The rows are grouped in 3 different ways at once. Each group adds its own fixed numbers to the row, and there is some noise. The rows also spread widely along 13 directions, which tell nothing about the answers.
In the rows, 128 means zero.
Some rows, each with its group in each grouping after it:
[131 133 101 115 128 149 127  91 142 160 137 166 131 170  90 170 137  67
 114 129 123]	Q_4 (0) A
[134  87 160 130 138  85  71 152 140 135 119  89 103 138  92 115 133 125
 147 159 141]	Q_330 (1) U
[172  69 105 155 149  87  84 138 119 143 119  52 109 124  86  71 163 126
 219 143 134]	Q_582 (1) L
[ 60 125 174 136 164  94 104 132 138 148 108 111 133 150 109 101 115 137
 129 124 186]	Q_4 (3) Z
[117 124 152 109 116 156 177 156 123  69 130 111 146 122 170 184 105  58
 198 139 143]	Q_330 (0) T
[108 155 183 124 130 139  86 151 146  56  58 120  88 175 127 105 101 107
  86 125 125]	Q_582 (2) T
[ 94 121 102 142 157 168 108  54 158 103 142 155 129 145 103 121 112 122
  71 152  84]	Q_582 (3) L
[133 141 106 138 138 139 108  96  67 136 171 128 171 155 134 121 141 144
 139 182 104]	Q_4 (2) U
[146 117 140 135 140 146 156 101 143 119 130 129 139 118 123 129  90 153
 118 123 148]	Q_582 (3) Z
[127 111 170 119 106 150  99 153  95 172 130 149 135 145 114 145 100  92
 158 150 133]	Q_582 (2) A
[122 157 128 145 150 134  88 114 113 174 164 146 122 206 128 179 170  83
 115  92 160]	Q_330 (2) U
[128 105 151 132 149 105 131 129 125 163 122 119 119 160 102 119 131 166
 154 126 197]	Q_330 (2) A
[166 190  52 122 167 109 137  84  88 181 145 141 172 178 102 169 208  94
 143 114 195]	Q_582 (1) A
[125  73  38 164 146 155 131 142  99 118 164 124 100 159  97 107 168 140
 221 127 123]	Q_330 (3) L
[156  87 164 152 160 146  80  86 144 129 125  74  80 164 118 128 151 128
 121 152  96]	Q_330 (1) A
[188 137 129 135 121 126 103 102 118 210 147 124 158 152 106 163 121  78
 142  93 174]	Q_582 (1) U
[168 115 145 138 111 161 131 105 135 164 145 162 114 177 111 152 115 123
 111  98 133]	Q_4 (2) A
[145  87 179 101 139 116 109 125 134 154 112 103 103 148 107 169 146  67
 163 154 159]	Q_582 (1) L
[170 161  84 160 143 141 132  97 138 118 180 137 145 122 137 138 166 156
 104 110  77]	Q_582 (0) A
[112  98 129 142 123 221 133  57 134 129 153 166 143 141 119 151  58 106
 104 151  89]	Q_582 (3) L
[198 133 170 122 132  86 123 155 153 101  83  73 100 151 122 124 132  99
 157 100 183]	Q_582 (2) U
[195  54 146 154 109 150 119 123 110 185 137  82  84 139 106 102 119 167
 192 119 112]	Q_4 (0) L
[ 74 131 150 146 135 125  60 129 130 170 119 126 158 149  93 108  61  74
 131 134 155]	Q_582 (3) U
[ 73 124 147 157 121 180 111 116 126 126 156 169 152 138 128 126  79 128
 118 108 121]	Q_582 (1) U
[112 173 123 146 130 192 100 118  69 162 184 191 150 196 145 187 130 132
  87 134 126]	Q_4 (3) T
[147 142 124 125 137 125 121 108 128 166 136 135 151 134 107 147 121 110
 117 136 140]	Q_582 (3) A
[147 133 114 144 161 119  95  86 127 138 133 101 142 185 106 141 129 101
 133 155 167]	Q_4 (0) U
[ 88  82 120 174 157 126  84 136 147 105 156 105 129 125 126  80 132 118
 169 124  99]	Q_582 (2) T

New rows, each followed by its group in each grouping:
[173 129  79 142 163  83  96 137 141 127 119 131 106 177  68 119 182 156
 134 135 188]	Q_582 (1) A
[137 151 132  99 106 148 110 104 129 153  98 161 111 154  88 156 134  61
  98 104 109]	Q_582 (1) L
[139 125 146 131 129 155  99 106 123 123 108 118 118 143 109 116  93 122
 114 154 108]	Q_582 (3) L
[103 116  73 142 140 108 133 145 185  95 134 158 118 111  84 105 151 121
 137  96 109]	Q_582 (0) A
[107  93 113 138 146 136 147  99 157 119 155 152 157 125 116 135 110  91
 155 121 149]	Q_582 (2) Z
[ 90 156 109 131 127 122 101 149 128 101 120 137 146 147 117 132 131  62
 137 112 130]	Q_330 (1) T
[121 111 149 146 147 129 100 121 133 152 136 127 133 145 107 126 125 136
 137 132 158]	Q_582 (1) A
[133 114 111 140 137 138 137  89 128 148 146 111 160 143 122 119 130  77
 173 120 123]	Q_4 (2) A
[118 132 117 153 139 105 103 135 147 123 146 141 129 168 108 106 141 135
 123  95 151]	Q_4 (2) U
[ 93  77 150 157 122 152 133 135 133 150 170 149 146 103 128 107  91 132
 173  91 126]	Q_582 (2) Z
[144 133 132 133 127 145 117 108 141 135 154 145 126 132 130 146 152 104
 110 109  78]	Q_582 (2) A
[163  96 129 115 148  79  83 139 161 142  84 106  58 177  67 116 183  99
 138 121 154]	Q_582 (2) L
[114 127 173 147 149  92  99 188 122  95 142 110 114 142 144 113 148 176
 154 125 163]	Q_582 (2) U
[114 125 159 121 120 193 106  81  50 147 130 144 154 157 131 126  80 142
 127 204 105]	Q_582 (2) L
[163 130 119 136 137 119  95 102 145  97 101  91 139 138 102 109 111  89
 129 145 125]	Q_582 (1) U
[137 163 141 122 130 102 139 130 126 126 129 108 153 127 131 144 119 136
 134 123 166]	Q_330 (0) U
[119 137 136 128 114 136 140 131 136 127 127 138 122 116 119 125 121 148
 124 115 105]	Q_330 (0) A
[113 153 147 164 169 108 112 130 167  43 120 117 126 133 135  93 112 200
  88 131 150]	Q_582 (0) Z
[ 93  51 139 107 127 108 119 136 180 126 145 167  99  98  76 131 141 126
 132 147  99]	Q_582 (1) L
[124 111 120 157 154 121 127 112 142 105 160 114 113 143 134 113 164 154
 147 102 122]	Q_330 (2) L
[206 155 144 129 122 114 133 138 106 115  69  56 123 152 128 103 110 124
 157 115 162]	Q_4 (3) T
[145  90 117 125 147 143 169  64 140 144 104  84 130 151 111 127 119  63
 195 119 156]	Q_330 (2) A
[121 114 140 156 139 129  83 127 103 132 143 108 126 159 125 103 126 144
 152 144 129]	Q_330 (2) L
[112 107 132 130 127 102 133 125 157 154 138 115 135 134 112 121 138  68
 169  76 141]	Q_4 (2) U
[ 62 142 169 124 154 147  88 113 145 110 121 159  85 171 121 151 168 114
  77 120 106]	Q_582 (1) L
[ 91  90 170 144 170  83  84 134 126 144 137  62 119 105 132  94 157 150
 183 164 123]	Q_582 (0) L
[111 139 148 135 148 152 160  90  87 193 146  94 166 112 157 141 133 102
 182  96 145]	Q_582 (3) Z
[129 115 160 115 132 108 105 168 107 139 143 139 122 133 123 154 153 154
 136 158 149]	Q_582 (1) T
[ 67 102 194 141 147 120 144  98 129 191 131 122 134 127 122  92 106 197
 137  99 170]	Q_330 (2) A
[145  95 129 135 137 116 102 112 159 104 126 118  94 136 103  96 150 134
 108 133  75]	Q_4 (2) Z
[117 210 119 163 147 131 138 113 147  50 129  92 144 135 173 103 152 116
  99  57  83]	Q_4 (3) U
[177 108 160 128 116 119 131 140 142 113 115  88 129 137 128 123 114  84
 173 121 132]	Q_4 (2) A
[187  96 129 145 144 105 125 121 143 141 186 105 123 135 128 168 167 142
 149 122 149]	Q_330 (1) U
[106 131 158 163 151 130  83 144 113 110 145  65 127 139 163 122 143  91
 171 124 102]	Q_330 (3) L
[179  88  88 153 138  82  51 155 130 164 127  86  74 157  69 101 177 123
 170 138 114]	Q_330 (0) L
[159  69 143 146 135 116 126  84 121 198 138  66 113 120 112  94 141 137
 189 107 122]	Q_330 (2) L
[ 98 145 192 143 149  75  99 117 173 132 137 103 163 102 131 105 106 155
  88 132 131]	Q_4 (0) A
[143  87 100 142 129 112 118 157 109 171 157 101 154 142 106 133 126  70
 228 124 170]	Q_4 (3) U
[ 94 172 136 140 146 130 191 115 127 111  86 111 113 152 136 101 133 172
 155  43 202]	Q_330 (0) L
[155 159 163 119 114 123 135 170 114  94  84 111 105 162 125 122 110 156
 125 115 162]	Q_4 (3) U
[116 142 126 123 139 117  66 127 139 117 103 124 120 145  95 120 151  77
 108 151  88]	Q_582 (1) A
[136  78 141 198 155 178 105 116 124 133 186 100 130 161 148 128  98 150
 183 121 148]	Q_582 (0) U
[108  63 125 143 116 153 135 113 133 185 166 146 103 138 105 126 132 133
 164  89 112]	Q_330 (2) U
[146  80  74 161 126  89  86 150 118 133 158  62 166  76 112  78 121  99
 220 165  81]	Q_330 (0) T
[116 128 119 107 132  92 100 143 135 151 121 115 103 127  96 135 171  85
 138 122 110]	Q_330 (3) L
[106 112 144 136 136 139 115 117 115 122 166 120 150 121 140 131 121 129
 138 164  93]	Q_4 (3) L
[211 152  79 117 110 103 127 161 142 162 112 125 106 135  84 151 172  65
 153  68 132]	Q_582 (3) A
[147 124 126 116 114 137  64 154 116 173  95 149  49 205  64 134 165 126
 108 133 105]	Q_4 (0) A
[165 120 103 126  98 147 170 170 107  66 149 148 172 121 134 140  75 121
 184 152 155]	Q_4 (3) L
[100  70 158 124 124 154 150 130 175 125 159 162 102 126 118 163 127 118
 135 125 101]	Q_4 (0) A
[155 132 102 137 117 123 107 134 139 154 145 163 152 129  88 134 120 111
 124 115 134]	Q_582 (1) A
[137  61 169 126 129 123 131 147 149 143 132 100 112 136 110 153  89 106
 179 145 175]	Q_330 (3) U
[118 122  91 155 158 132 135 103 137 124 168 129 145 145 123 128 175 123
 152 109 124]	Q_4 (1) A
[138 145 153 142 132 119 110 143 120 120 141 107 148 131 144 123 112 140
 125 131 132]	Q_4 (3) T
[129 142 154 130 137  82 107 125 135 144 126  70 191 107 139 121 108  39
 180 130 143]	Q_330 (2) A
[130 137 119 137 139 105  80 110 132 185 131 122 121 144  87 122 146 127
 109 130 117]	Q_330 (0) A
[119 160 129 120 128  98 109 189 104 134 153 159 132 139 121 157 175 138
 140 113 160]	Q_582 (1) U
[127 145  99 123 176 114  85  87 140 133 112 134  96 203  77 149 191 111
  91 156 151]	Q_330 (1) A
[114  84 130 152 128 149 122 156  82 171 182 148 154 119 124 124 128 179
 191 144 139]	Q_582 (1) A
[ 89 110  85 166 162 148 107 117 136  94 168 143 140 136 117 105 133 139
 144 136 111]	Q_582 (3) L
[104 146 108 170 184 118 144 107 156  71 141 100 123 132 142  90 162 175
 135  83 147]	Q_582 (3) L
[106 179 150 102  84 162 120 148  99 137 123 202 116 161 110 170 102 147
  63 132 115]	Q_330 (0) U
[103  96 135 134 138 121 109 135 111 139 164 145 120 139 117 118 159 160
 138 148 102]	Q_4 (2) Z
[116 112 172 149 130 142 123 131 130 124 169 144 156 135 145 134  90 160
 129 144 141]	Q_330 (2) A
[122 136 122 145 127 125 136 128 127  92 130 131 143 118 123  98 112 186
 117 126 133]	Q_330 (1) T
[ 83 126 109 148 120 140 136 145  85 112 127 108 170 130 126  83 106 115
 209 116 143]	Q_4 (1) U
[131  75  98 155 153 116  98 131 127 145 155 111 139 140 104 111 142  88
 203 133 147]	Q_582 (2) Z
[127 144  95 128 154 102  86  95 133 125 136 126 151 162  93 143 145  91
 108 162 145]	Q_330 (1) U
[ 91 126 123 137 157 139 109 139 134 114 139 144  92 183 128 147 187  73
 159  88 139]	Q_582 (2) L
[123 134  83 147 142 118  81 164  88 146 149 148 105 168  97 117 198 150
 157 118 137]	Q_582 (1) L
[149  95 125 129 127 144 104 170 136  93 144 172 132 180  92 162  82 125
 128 199 173]	Q_4 (3) A
[178  99 140 133 122 116 156 121 162 106 138 100 160  99 125 140  95  96
 172 117 160]	Q_582 (1) U
[116 149 162 113 140 117 139 121 132  80  99 104 116 150 139 124 135 133
 119 131 140]	Q_330 (2) U
[105 158 113 131 115 118  92 111  91 127 125 128 157 120 113  75 119 141
 117 149  79]	Q_330 (2) L
[ 94 131 140 120 162 108  94 120 149 132 107 134 103 192  97 139 156  78
 126 117 178]	Q_582 (2) U
[172  99 109 124 140 117 113 157 156  84 107 129  59 174  82 135 159 144
 135 144 148]	Q_582 (0) U
[140 123 163 152 148 138 132 113 174 108 133 111 133 132 136 137  97 119
 130 105 151]	Q_582 (0) A
[135 101 159 146 121 177 147 132  87 132 149  78 135 111 167 132 107 116
 208 121 105]	Q_582 (3) U
[129 152 105 128 150 139 133 110 123  85 103 128 120 162 113 123 133 134
 130 140 153]	Q_582 (0) L
[158 127 215 106 136 123 119 114 177  87  98 121  79 174 135 161 123 131
  56 136 135]	Q_4 (2) T
[110 145 129 125 133 115 143 144  92 108 117  99 141 122 136 112 132 149
 181 143 150]	Q_330 (0) L
[192  73 137 157 152 115 102 118 129 149 181  91 125 174 125 151 149 111
 180 142 165]	Q_4 (2) U
[194 150 104 118 153 111 109 104 157  81 113  86 133 144 119 159 153  50
 133 168 113]	Q_582 (0) A
[126 131 133 139 149 132  92  96 117 165 123 126  80 191  98 123 187 142
 110 103 124]	Q_4 (1) L
[181 202 156  97 130  65 137 109 145  55 117  92 201  96 149 143 117 114
  81 175 138]	Q_4 (1) U
[181 114 157 143 128 170 169 135 108 138 166 137 144 166 151 188  95 140
 161 111 203]	Q_4 (3) Z
[193 124 156 102 113 120 125 124 128 171 152 140 135 130 115 199 139  97
 121 138 149]	Q_582 (1) U
[116  63 136 120 136 131 151 128 121 197 145 111 106 119 107 151 148 110
 201 112 146]	Q_330 (3) Z
[192 147 128 131 137 105 129 136  98 144 131  84 140 148 136 141 157 107
 180 115 169]	Q_582 (2) U
[176  85 126 124  96 180 145  72 117 186 168 153 134  96 117 138 112 131
 123 120  49]	Q_582 (2) Z
[148 136  94 171 116 140 116 146 151 124 157 150 145 122 120 115 100 135
 133  74 122]	Q_582 (0) T
[143 112 120 138 145 129 102 157 157  78 129 122  82 154 121 143 160 114
 135 131 110]	Q_582 (0) T
[ 95 123 119 141 143  87  88 142 128 121 130 149 128 146  89  77 144 177
 110 143 131]	Q_4 (2) Z
